The first 5 rows are patterns. Each new row is the sum of 2 different patterns, raised or lowered, with some noise. Before adding, each is slid sideways (what falls off one end comes back at the other) and multiplied by a number that may be negative. Names go in the order of the patterns.
In the rows, zero is written as 128.
Known rows, each followed by the names of its patterns:
[123 128 118 145 158 146  95 108 124 111 143 150 110 142 126 124 100 121
 124 111 118 125 168 101 133 133 104 104 118 149 108 116 127 131] | K33
[137 129 129 138 129 112 118 127 117  98 145 117 118 123 123 122 153 158
 139  87 123 121 154 151 110 144 135 160 145 138 143  93  89 134] | K109
[115 182 150 129 125 172 145 134 130 113 110 122 160 147 152 133 123 127
 167 136 146 125 109 130 127 136 134 135 137 145 109 145 100 174] | K419
[150 156 137 125 177 108  91 124 111 136  88 117 117 129 103 108 102 135
 123 110 141 136 115 120 110 116 160 170 105  91 120 112 145 132] | K229
[104 125  99 102 125 139 130 118 132 116 141 108 127 152 198 114 159 157
 124 107  83 152 145 124 109 140  95 135 134  96  96 121 142 108] | K64

New rows, each followed by the names of its patterns:
[154 158 128 139 130 152 122 154 129 144 145 147 126 155 166 136 105 141
 136 164 158 106 120 152 178 152 152 135 110  97 125 136 138 109] | K109 K229
[119 102 107 143 158 142 153 123 114 137 145 135 141 142 120 132 138 140
 133 111 148 137 114 153 126 162 108 171 148 129 123 157 139 138] | K33 K419
[130 153 134 125 156 139 123 156 113  99 129 101 110  85 141 130 128 118
 102  91 143 110 114 136 150 121 122 123 124 148 126 128  95 116] | K33 K229
[ 94 143 168 132 108  93 137 125 129 100 135  97 147 134  98 105 124 138
  84 117 120  97 115 136 140 114 127 135 113 135 109 124 152 179] | K33 K64
[154 172 166 122 156 157 146 132 154 144 161 152 140 154 135 164 146 140
 152 138 118 127 148 179 147 155 125 139 150 139 157 163 130 158] | K109 K64
[144 108  90 112  63  94 100  98  89 112 115  82  80 125  81  92  95  96
 104  94 108  94 116  90 113 107 167  70 157 116 133  98  66 118] | K419 K64
[132 127 147 186 110 132 138 118 110 131 146 127 123 120  98 137 115 108
 151 174 176  91 106 133 129 141 171 116 145 151 149 112 120 141] | K33 K64
[ 54  75 108 123  38 124 148 120 148 126 160 102 113  97 138 142 142  79
 116 122 109 126 128 127 129 125  83  74 127 169 112 156  66 125] | K419 K229
[117 113 129 121 131 140 105 133 119  98  99 113  92 120 143 105 137 108
 116  67 130  88 104 126 142 142  95 110 108 121 112 142 118 115] | K229 K64
[107  94 125 107 100 125 134 125 113 126 122  70 123 128 126 146 101 127
  99 137 127 113 121  85 114 101 127 120 101 107 110 120  93 106] | K33 K109
[156  98 124 106 123 121 126  87 111 153 164 123 112 128  97 132 118 147
 159 139 103 165 103 103 139 115 138  92 119 117 126 101 128  99] | K419 K229
[197 165 130 127 169 140 167 167 147 172 162 141 127 152 138 130 148 152
 194 133 134 129 141 149 144 176 121 135 135 135 140 152 112 173] | K33 K229
[131 164 113 186 144 133 146 155 122 133 148 162 170 166 163 155 126 143
 156 160 156 131 130 119 147 194 153 158 128 131 159 135 136 142] | K109 K419
[ 92  69 131 132 113  95 128 103 107 122  93  88 109 128  80  73 101 112
  93 114 107  99 113 105  98 104  85 104 121 189 123 134 131 107] | K109 K64
[ 91  85  94  92 106  56  81  47 146  85 135 113  75  68 135  90  90  88
  88  70  80 123 106 105  61  95  78 116 105 114  88  53  98  89] | K33 K419
[138 150 157 128 140 152 135 149 151 101  76 174 166 140 152 119 131 138
 138 139 109  89 154 196 161 142 143 182 175 163 145 174 130 134] | K109 K229
[ 96 127 135 152 129 112 127 143 142 120 121 129 185 111 156 153 127 113
  99 130 152  98 144 124 135 145 129  95 130 130 140 109  92 107] | K419 K64
[ 73  85 139 121  94 100 126  92  98 114 152 153 131 100  95 134  89 139
 170 179 124 155 151  95  97  77 134 132 119 144 113  97 135 110] | K33 K64
[130 117 134 140 158 158 141 117 144 174 151  99 114 155 171 143 128 152
  76  98 141 117 110 129 150 118  98 119 108 105 101 154 123 114] | K109 K64
[124 157 121 169  96 149 120 174 132 165 133 126 123 108 167 165 142 107
 135 102 142 149 119  92 132 138 129 137 136 121 118 135 144 134] | K419 K64
[ 62  87 117 131  67 120 115  95  78  26  74 114 108  75 106  46  88  73
  40  54  83  61  84  93  86  73  59 112 101  94  75 106  90 114] | K229 K64
[121 125 130  99  81 122 133 120 118 101 132  97 103 127 119  92 117 117
 112 111 108 112 138 149 115  58  99 127 151 138 108 120 108 154] | K33 K109
[107 139 118 117 121 113 143 140 185 101 107  81 107 155 156  78 131 134
 158 162 156 151  75  83 117 138 138 136 107 127 104 126 149 122] | K109 K419
[101  98  77 106 111  77  21 129  78  67 101 112 140 103 117  94  97  86
 125 110 101 153 156 116  88 158 114  80 130 119 113  64  95 106] | K229 K64
[101 145  80  87 101  95 109  52  92  90 107  81  87  81 117  85  93  97
 134  82 124  97  89 129 166  89  69  95  78 108 101 141 139 122] | K419 K229
[100 108 134 142 102 168 119 120 159 157 133 129 166 159 112 156 151 147
 133 119 147 130 159 127 154 138  90  43 147 107 103 134 156 173] | K109 K64
[ 56  64  88 101  82  65 105  91  60  21  92  71  83 104  81 111  62  59
 102 122  62 128  79  79  94 109  90  59  97 106 123  93 113  94] | K33 K64
[ 86 107 162  74 114  80  96  56  32 121 114  83  46 106  57  88  82  53
  49  81  82  38  44 101  66  57  91  80  66  82  73  70  96  82] | K33 K64
[138 138 134 111 140 158 156 137 101 127 132 138 126 103 168 151 158 156
 127 125 115  89 136 141 152 137 142 144 123 124  99 143 103 140] | K33 K109
[108 101 124 136 122 134 112 103  92 108 122 110 100 100 116 115 105  65
 123  86  88 111 122 132 106  93 129  99 112 103  96 108 133 110] | K419 K64
[177 152 136 133 174 113 105 140 128 143 111 146 117 141 121 121 118 144
 114 101 138 167 127 133 104 111 171 157 114  86 118 116 139 160] | K109 K229
[150 152 165 140 144 159 127 151 176 166 135 140 115  97 175 190 138 167
 130 138 106 116 134 134  97 159 206 128 161 141 160 135 145 158] | K33 K229
[143 130 145 153 135 126 139 154 134 128  84 155  96 121 148 157 178 117
 122 147 145 111 159 149 142 170 177 135 111 166 152 141 166 179] | K33 K64
[ 59  58  72  61 103  65  86  77  98  64  85  57 102 106 124  97 123 104
  85  63  53 143 147  70  47  95  58 117 102  96 102  98 102 129] | K229 K64
[139 111 121  97 162 130 115  95  97 129 104 112 123 107 111 134 107 136
  86 164  99 179 127 120 131 203 126 146 138 102  88  86 165 147] | K419 K64
[166 134 152 117 143 148 129 131 148 160 150 130 144 148 124 101 155 133
 138 152 124 110 132 166 142 140 118 130 117 117 115 115  89 162] | K33 K229
[ 96 120 118  81  29  92  83  84  70 109 133  86  72 137  51  37  87  87
 102  47  87  72 105  54  74  87 159  77 103 129  97  65  46  96] | K229 K64
[ 92 121  59 153 128 148 134 106 136 144 128 113 128 114 115 101 135 134
 115 107 115 115 148 123  99  77 113 136 116 126 102 111 101 101] | K419 K229
[110 119 126 126  92  97  99 125 108 118  85 107 100 117 115  95 107 127
 111 110  90  86 136  91 129  61 112  63  86 130 135  74  93 106] | K109 K419
[190 186 163 152 191 144 143 136 115 144 163 172 154 173 127 122 157 147
 154 148 193 169 151 167 155 153 137 209 139 128 176 170 178 137] | K33 K229
[134 125 143 109 127 126  73  65 115 114 111  97  98  96 109 108 108 104
  68 109 104  87 103 104 117 133 137 124  70 102  77 146 127  88] | K33 K109
[144 134  75 131 116 130 143 128 127 124 111 103 109 130 157 113 163  75
 125  85  96 127 132 102 115 123 135 146 146 110 111 105 101 136] | K33 K419
[127 152 136  81 100 129  85 132 139  99 128 114  92  64  98 135  99 107
  91 133 100 107 112  68  78  93 121 117 127 107 110 107 111  94] | K33 K109
[128  94  79 100 153 115 134 155 110 109 133 128 128 131 148 142 135 151
 126 126  92 139 112 123 146 153 137  84 118 144 142 123 134 112] | K33 K229
[115 158 150 165 133 152 109 132 130 105 132 145 167 124 112 134 142 119
 148 144 123 131 140 134 153 124 142 170 185 136 143 196 124 157] | K419 K64
[134 130 114 101 119 109 114 144  65 104  79 117 104 104  89  87  96 117
 141 136 118 102  99 115 102 126 141 149 105 135 147 131 105  84] | K419 K64
[111 123 110 116 130  76 104 114 143 148 120 135 115 137 109 123 138 203
 106 180 119 138  72  77 151 149  93 101 136 104 150 151 111  80] | K419 K64
[162 144 119 127  74  75 159 170 100  88 123 107 126 116 142 138 103 135
 159  94  81 113 100 151 109 120  76 119  92 124 117 114 130 109] | K109 K229
[ 95  76  74 101 116  89  87 109  66  88  84 138  94 126 118  92 110 112
 110 124 162  80 116 122 116  95  78 124 113  98 110 116  84 104] | K419 K64
[152 154 141 161 185 138 143 160 148 159 170 128 125 139 190 154 156 119
 140 161 153 122 131 109 132 139 189 169 138 142 152 160 154 156] | K109 K419
[ 55  67  72  77 104  74  40 102 122  83 115  76 112 110 110  88  96 111
 118  81 105 113  76  72  93  97  96 100  56  66 103  97  52 105] | K229 K64
[ 97  96  64 117  69 114 115 116 108  77 117 137 133 111  67  99 105 113
  98  69 150 129 136 135  98  96  85  52 111 115 132 113 115 120] | K33 K109
[104 113  36 170  82 141 140 136 154 138 120 126 136  95 130 108 142 162
 166 128 100 134 173 128 160 138 104 112 117 135 122 135 115 150] | K419 K64
[ 95 109 145 107 122 133 141 149 140 136 111 114  98 144 132 131 102 127
 118 155 172 141 110 127 127 149 144 112 160 126 178 111 152 105] | K109 K419
[ 78 104  84 115  62 134  93  96  58  98  63 115 119  83 127 121 136  96
  99  98  64  66 108  82  94  90 113 115  84  92  92  85  66 111] | K109 K419
[144 202 159 153 137 111 173 167 124 106 148 154 157 159  97 101 156 148
 125  99 131 114 113 175 191 142 132 149 135 150 130 161 176 210] | K109 K64
[120 136 146 133 136 125 119 119 132 114 151 139 158  96  88  62 122 110
 119 111 155 161 100  86 123 137 101 144 116 154 129 155 134  91] | K33 K64
[156 186 157 166 147 181 157 173 165 202 159 166 169 161 148 140 179 142
 122 160 189 141 171 147 133 119 130 159 145 105 168 164 143 166] | K229 K64
[ 90 135 133 114 118 112  88 109 133 144  99 120  82 105 136 116 127  92
 100 137  91 129 153 102 114  91 109 101 119 118 115 102 132 144] | K109 K229
[217 190 171 171 162 153 154 210 185 189 176 169 169 222 197 195 151 155
 173 186 193 171 187 184 203 166 194 158 196 142 224 198 176 173] | K109 K419
[123 159 130 110 129 115 136 131 149 144 139 144 133 150 136 163 176 186
 121 170 160 150 140  94 175 158 139 112 151 113 140 145 115 141] | K33 K64
[139 147 142 174 119 147 135 110 104 123 154 150 131  99 101 153 179 134
 156 108  84 142 109 133 133 156 138 143 121 149  99 131 136 169] | K33 K419
[207 196 171 181 205 201 194 177 154 189 183 194 175 182 191 181 151 197
 152 226 169 207 172 185 189 218 197 170 174 147 141 162 204 167] | K419 K229
[125 102  93 111  98 106 121 123  62 120 129 118 133 112 122 119 115 119
 146 129 137 106 117 126 103 100 137 113 148 100 100  54 121 144] | K419 K229
